There are 9 hidden switches. A switch that is on adds its own fixed numbers to the row, and there is some noise. The rows also spread widely along 11 directions, which tell nothing about the answers.
Some rows, each with its switches (1 for on, 0 for off) after it:
17,10,17,2,-3,-14,23,-17,-3,-18,0,3,18,7,0,-19,1,7,-1,-21,12,26,-15,21,-8,10,-8,5 => 0 0 0 1 0 1 1 0 0
-22,-5,-6,-12,-14,23,2,-21,10,8,-3,6,-10,-13,-6,23,-13,-20,-1,3,5,-17,31,-27,7,-8,26,-7 => 0 0 0 1 0 0 1 0 0
-13,9,3,-6,-6,-10,14,-21,-4,4,-12,-2,14,5,19,-10,12,15,6,1,13,27,-1,11,11,9,-1,-21 => 0 0 0 1 0 1 1 1 0
19,12,2,8,4,-13,22,-5,-12,-25,0,-3,-2,1,3,-31,9,9,-5,-9,-1,21,-19,19,-5,-4,-24,4 => 1 1 0 1 1 0 1 0 1
30,-6,-2,-2,4,-15,16,5,-8,-20,5,-7,-4,-11,-16,3,-22,0,8,3,1,0,-5,12,-15,-5,-15,20 => 0 1 1 0 1 0 1 0 1
1,-6,15,-14,15,2,-6,-5,-12,-18,4,-15,-8,1,-11,-10,-14,-15,17,-1,6,-5,-1,7,13,-7,-8,6 => 0 0 1 1 1 0 0 0 0
-17,-20,5,-20,-21,12,6,-12,-7,-19,-3,-7,-1,-6,3,15,-17,-11,2,-13,2,-7,6,-16,11,-21,19,-3 => 0 1 0 1 1 1 1 0 0
-4,29,0,27,7,-11,12,-9,13,-10,4,1,-17,-5,2,-11,17,8,-8,-4,-5,18,0,20,-3,24,-12,-4 => 1 1 0 0 0 0 0 0 1
-7,19,-13,16,4,-7,15,0,5,14,3,-7,-24,2,1,-24,25,-18,-4,1,-13,5,6,9,-2,7,-12,-6 => 1 1 1 0 1 0 0 1 0
-7,8,-15,-6,-1,-9,11,-13,-13,11,-7,-5,-1,1,14,-30,24,-8,10,-4,-4,14,-4,-1,7,0,-13,-19 => 0 1 1 0 1 0 1 1 1
-5,-2,17,9,-36,-10,18,11,8,-19,-11,-16,-3,3,-10,9,0,-20,-7,-31,-8,12,-9,-12,-3,3,8,5 => 0 1 1 1 1 0 0 0 1
21,15,3,9,8,0,16,21,0,-23,-3,-9,-24,0,-18,-5,-3,-6,-16,8,-8,0,-15,6,-7,-17,-22,20 => 0 1 1 1 0 0 0 0 0
11,3,7,-22,7,0,1,-4,-14,-33,-4,14,8,-8,8,-4,-7,10,-12,-9,5,4,-5,6,-5,-22,0,-2 => 1 0 1 0 0 1 1 0 1
6,13,3,-9,-1,-4,36,-25,3,25,-13,-12,14,2,-14,-16,7,-16,24,4,25,14,-6,-1,0,0,-1,-5 => 0 1 0 1 1 0 1 0 0
-6,-10,9,-19,-15,-7,18,1,-8,14,-17,-19,13,7,-13,-9,2,-21,13,-5,7,9,-6,-16,3,-10,8,-5 => 1 1 1 1 0 0 1 1 0
-26,5,-7,-2,12,5,-18,-20,3,-7,-1,2,-15,-13,7,5,-2,2,15,10,0,-3,19,-2,19,10,2,-12 => 0 0 0 1 0 0 0 1 0
-11,-16,-7,0,2,-10,12,10,-7,26,-15,-13,-9,17,-15,-11,8,-19,20,2,-9,6,-7,-22,-2,-6,-13,-9 => 0 1 0 1 0 1 1 0 0
-11,5,14,5,-5,-4,16,-11,7,-6,7,-15,-14,5,0,6,-10,-1,3,-3,6,17,2,13,8,14,-4,-2 => 0 1 0 0 0 1 1 0 1
-16,-3,17,-2,0,-25,8,11,1,35,-27,-11,12,22,1,-15,25,-14,23,-8,-3,30,-13,-3,-1,13,-12,-21 => 0 0 0 1 1 1 0 1 1
-1,8,6,2,-22,1,23,-5,16,-17,-6,-25,-10,-6,-20,14,-20,-5,7,7,6,1,-6,-8,6,-2,6,11 => 0 0 0 1 0 0 0 1 0
-20,10,3,11,0,-12,29,-26,6,-8,-10,-28,-8,2,-11,-14,3,-8,26,2,14,20,-8,1,16,6,-10,-12 => 1 1 0 1 1 1 1 0 0
12,20,-1,8,-8,-3,27,4,10,-5,-18,-1,2,-2,-6,7,3,8,-16,10,8,14,-8,-3,-7,-13,-10,3 => 0 0 0 1 0 0 1 0 0
-32,-3,6,-6,0,2,5,-13,-1,15,-3,-34,-15,9,-6,-9,5,-21,35,2,2,6,-2,-11,27,8,-5,-14 => 0 1 0 0 1 0 0 0 1
-20,-13,31,-6,13,-11,-1,4,-5,-8,-3,-29,-10,10,-13,1,-15,-20,22,3,11,13,1,12,17,2,-7,-1 => 1 1 1 1 1 1 1 0 0
3,-18,10,-7,-24,-23,15,2,-7,2,-9,-21,24,9,-7,4,-8,0,16,-11,7,17,-6,-7,1,9,8,-3 => 0 0 1 0 0 0 1 0 0
16,2,-15,6,4,-16,23,-7,-2,-4,-3,-6,2,-2,-5,-8,-3,8,13,9,4,9,-9,8,-9,-3,-16,0 => 0 0 0 0 1 1 1 0 0

New rows. What belongs after each?
-23,3,13,10,-5,-4,17,-2,17,29,-9,-23,-21,8,-22,2,6,-36,18,2,-2,6,7,-11,4,13,2,-8 => 1 1 0 1 1 0 0 0 1
-2,10,9,-3,24,10,7,-17,0,-7,2,-14,-16,5,-16,-22,-5,-21,17,10,11,2,-4,5,14,-7,-22,4 => 0 0 0 1 1 0 1 0 0
0,-25,7,-5,-25,-12,11,7,-26,-24,13,-11,-7,5,18,-1,-9,9,-15,-15,-7,9,3,20,2,-8,5,-1 => 1 1 1 1 1 1 1 0 0
2,-9,17,-37,15,11,-4,-7,-30,-9,4,-5,-1,5,9,-20,-6,-9,6,5,11,0,1,9,16,-27,-6,-7 => 1 0 1 1 1 0 1 0 1
5,14,-4,13,0,-13,7,24,7,-17,-18,-4,-8,-3,-1,4,13,8,-14,5,-13,10,-14,-3,-8,-14,-18,-3 => 1 0 0 0 1 0 0 0 1
-36,-6,-9,-5,-4,4,-13,-7,0,11,-6,-2,-9,-3,16,15,6,4,-2,14,0,0,26,-12,18,-1,12,-26 => 1 0 0 0 0 0 1 0 0
11,-2,8,2,-12,-3,11,-7,3,-2,13,10,-2,-6,-2,13,-11,3,-14,-4,2,-1,17,15,-12,8,17,8 => 1 0 0 1 0 0 0 0 0
-18,-14,10,11,-28,-2,0,11,6,-12,7,-11,-25,-2,4,26,-12,-6,-11,-10,-16,-1,15,1,3,10,8,3 => 0 1 0 1 1 0 0 0 1
-14,7,27,-5,10,2,-4,8,-5,-17,-5,-3,-5,13,18,0,3,5,-17,4,8,21,-3,24,15,-10,-16,-8 => 0 0 0 1 1 1 1 0 0
2,5,-19,-6,11,-2,20,-15,-17,23,-5,13,-5,4,9,-31,23,-1,1,2,-1,7,2,-2,-8,-11,-7,-17 => 1 1 0 1 0 1 1 0 0
-5,15,6,13,14,-1,5,-13,13,3,5,-6,-17,-7,-8,12,-9,-1,9,20,10,3,15,13,7,16,-5,2 => 0 0 0 1 0 0 0 0 0
-1,-8,-6,-11,-6,12,16,3,1,10,-4,3,-22,5,-12,-2,-4,-28,-5,0,-11,-10,4,-22,-9,-25,-3,-4 => 0 0 0 1 1 1 1 0 1
-17,3,15,-1,0,-3,21,5,7,35,3,-27,-19,24,-14,-14,9,-36,13,-1,-1,10,-2,5,6,13,-3,-2 => 0 1 1 0 0 1 0 1 0
0,-7,18,-24,8,-2,-14,3,-18,-27,-4,0,16,3,13,-7,-4,15,-3,-6,4,13,-10,7,8,-14,-7,-5 => 1 0 0 0 0 0 1 0 1
-27,0,6,18,-48,5,25,5,18,15,-4,-17,-20,15,-1,8,10,-34,-21,-18,-11,10,17,-16,7,3,14,-12 => 0 0 1 1 1 0 1 0 0
-3,-6,-3,17,-10,-15,-3,10,-5,-25,5,1,-18,-7,16,4,-6,14,-12,-1,-17,12,6,18,-2,9,-17,4 => 0 1 0 1 1 0 1 1 1
4,-3,9,0,8,-15,12,7,4,19,-18,2,4,6,-23,-8,12,-32,11,-16,-4,4,-2,-9,-19,-1,3,0 => 1 1 1 1 1 1 0 0 0
-9,-26,25,-6,-16,-6,-9,13,-2,-11,11,-16,-12,5,-5,20,-30,-7,4,0,-6,6,11,6,6,10,3,10 => 0 0 0 1 0 0 1 1 1
12,13,-16,11,21,-19,12,-19,-6,-14,-8,-3,-5,-13,-13,-20,4,14,26,5,0,8,-11,3,-4,9,-17,-1 => 1 1 0 1 0 0 0 0 1
-9,-10,0,-18,-19,-3,17,-6,-24,15,-16,-3,12,21,19,-32,26,-7,3,-22,-6,21,-16,-17,5,-18,-5,-27 => 0 0 0 1 1 1 1 0 1
-7,-7,17,-23,11,5,-14,1,-15,-9,0,4,5,2,13,3,-5,7,-3,1,6,6,2,8,8,-6,-3,-4 => 0 1 0 0 0 0 1 0 1
-23,-6,-8,4,-29,-4,9,3,3,-2,-27,-1,6,0,1,4,18,-13,-11,-20,-13,6,1,-33,-2,-15,12,-17 => 1 1 0 1 1 0 1 0 0
-21,-1,21,-12,-13,1,13,-5,-3,26,-7,-24,-8,18,-7,-12,12,-26,13,-4,5,11,2,-11,16,1,9,-16 => 1 0 1 1 0 0 0 0 1
16,-10,-5,-1,-11,8,17,-10,-9,-8,30,24,-18,-8,9,4,-16,1,-29,-8,-6,-11,25,21,-22,-4,15,11 => 1 1 0 1 0 1 1 0 0
-5,-21,3,15,-25,-15,3,14,6,1,-1,-6,-12,1,-9,23,-14,-4,-3,-4,-14,6,13,-10,-8,13,3,2 => 0 0 0 1 0 0 1 0 1
-10,9,10,-14,-11,4,16,-29,-10,23,13,4,-3,-1,25,-9,13,-7,-2,-8,16,11,22,24,11,15,17,-18 => 0 1 1 1 1 0 0 0 1
-4,6,-3,-9,-23,-10,44,-26,-8,20,-5,-18,3,2,10,-14,13,3,17,-2,15,17,-6,5,6,1,12,-19 => 1 1 0 1 1 1 0 0 1
-17,-15,-23,2,-16,1,2,-10,-9,2,1,-4,-17,-6,8,-2,5,-4,5,0,-15,-10,17,-17,7,-8,11,-14 => 1 0 0 1 1 0 0 0 0
7,-10,0,-5,-29,-11,8,5,-2,-32,-15,3,15,-9,3,12,-13,14,-8,-16,-6,11,-8,-12,-9,-8,4,4 => 0 0 0 1 0 0 1 1 1
-6,12,17,7,-20,0,24,-6,10,-6,8,-21,-11,11,-1,-3,-3,-5,-7,-4,7,19,-4,10,9,9,-4,0 => 0 0 0 0 0 0 1 0 1
10,-10,3,4,-10,-6,7,-2,3,-19,18,-10,-18,-4,-23,-4,-17,-24,9,-18,-13,-10,5,-1,-9,4,5,16 => 1 0 1 0 1 0 0 0 1
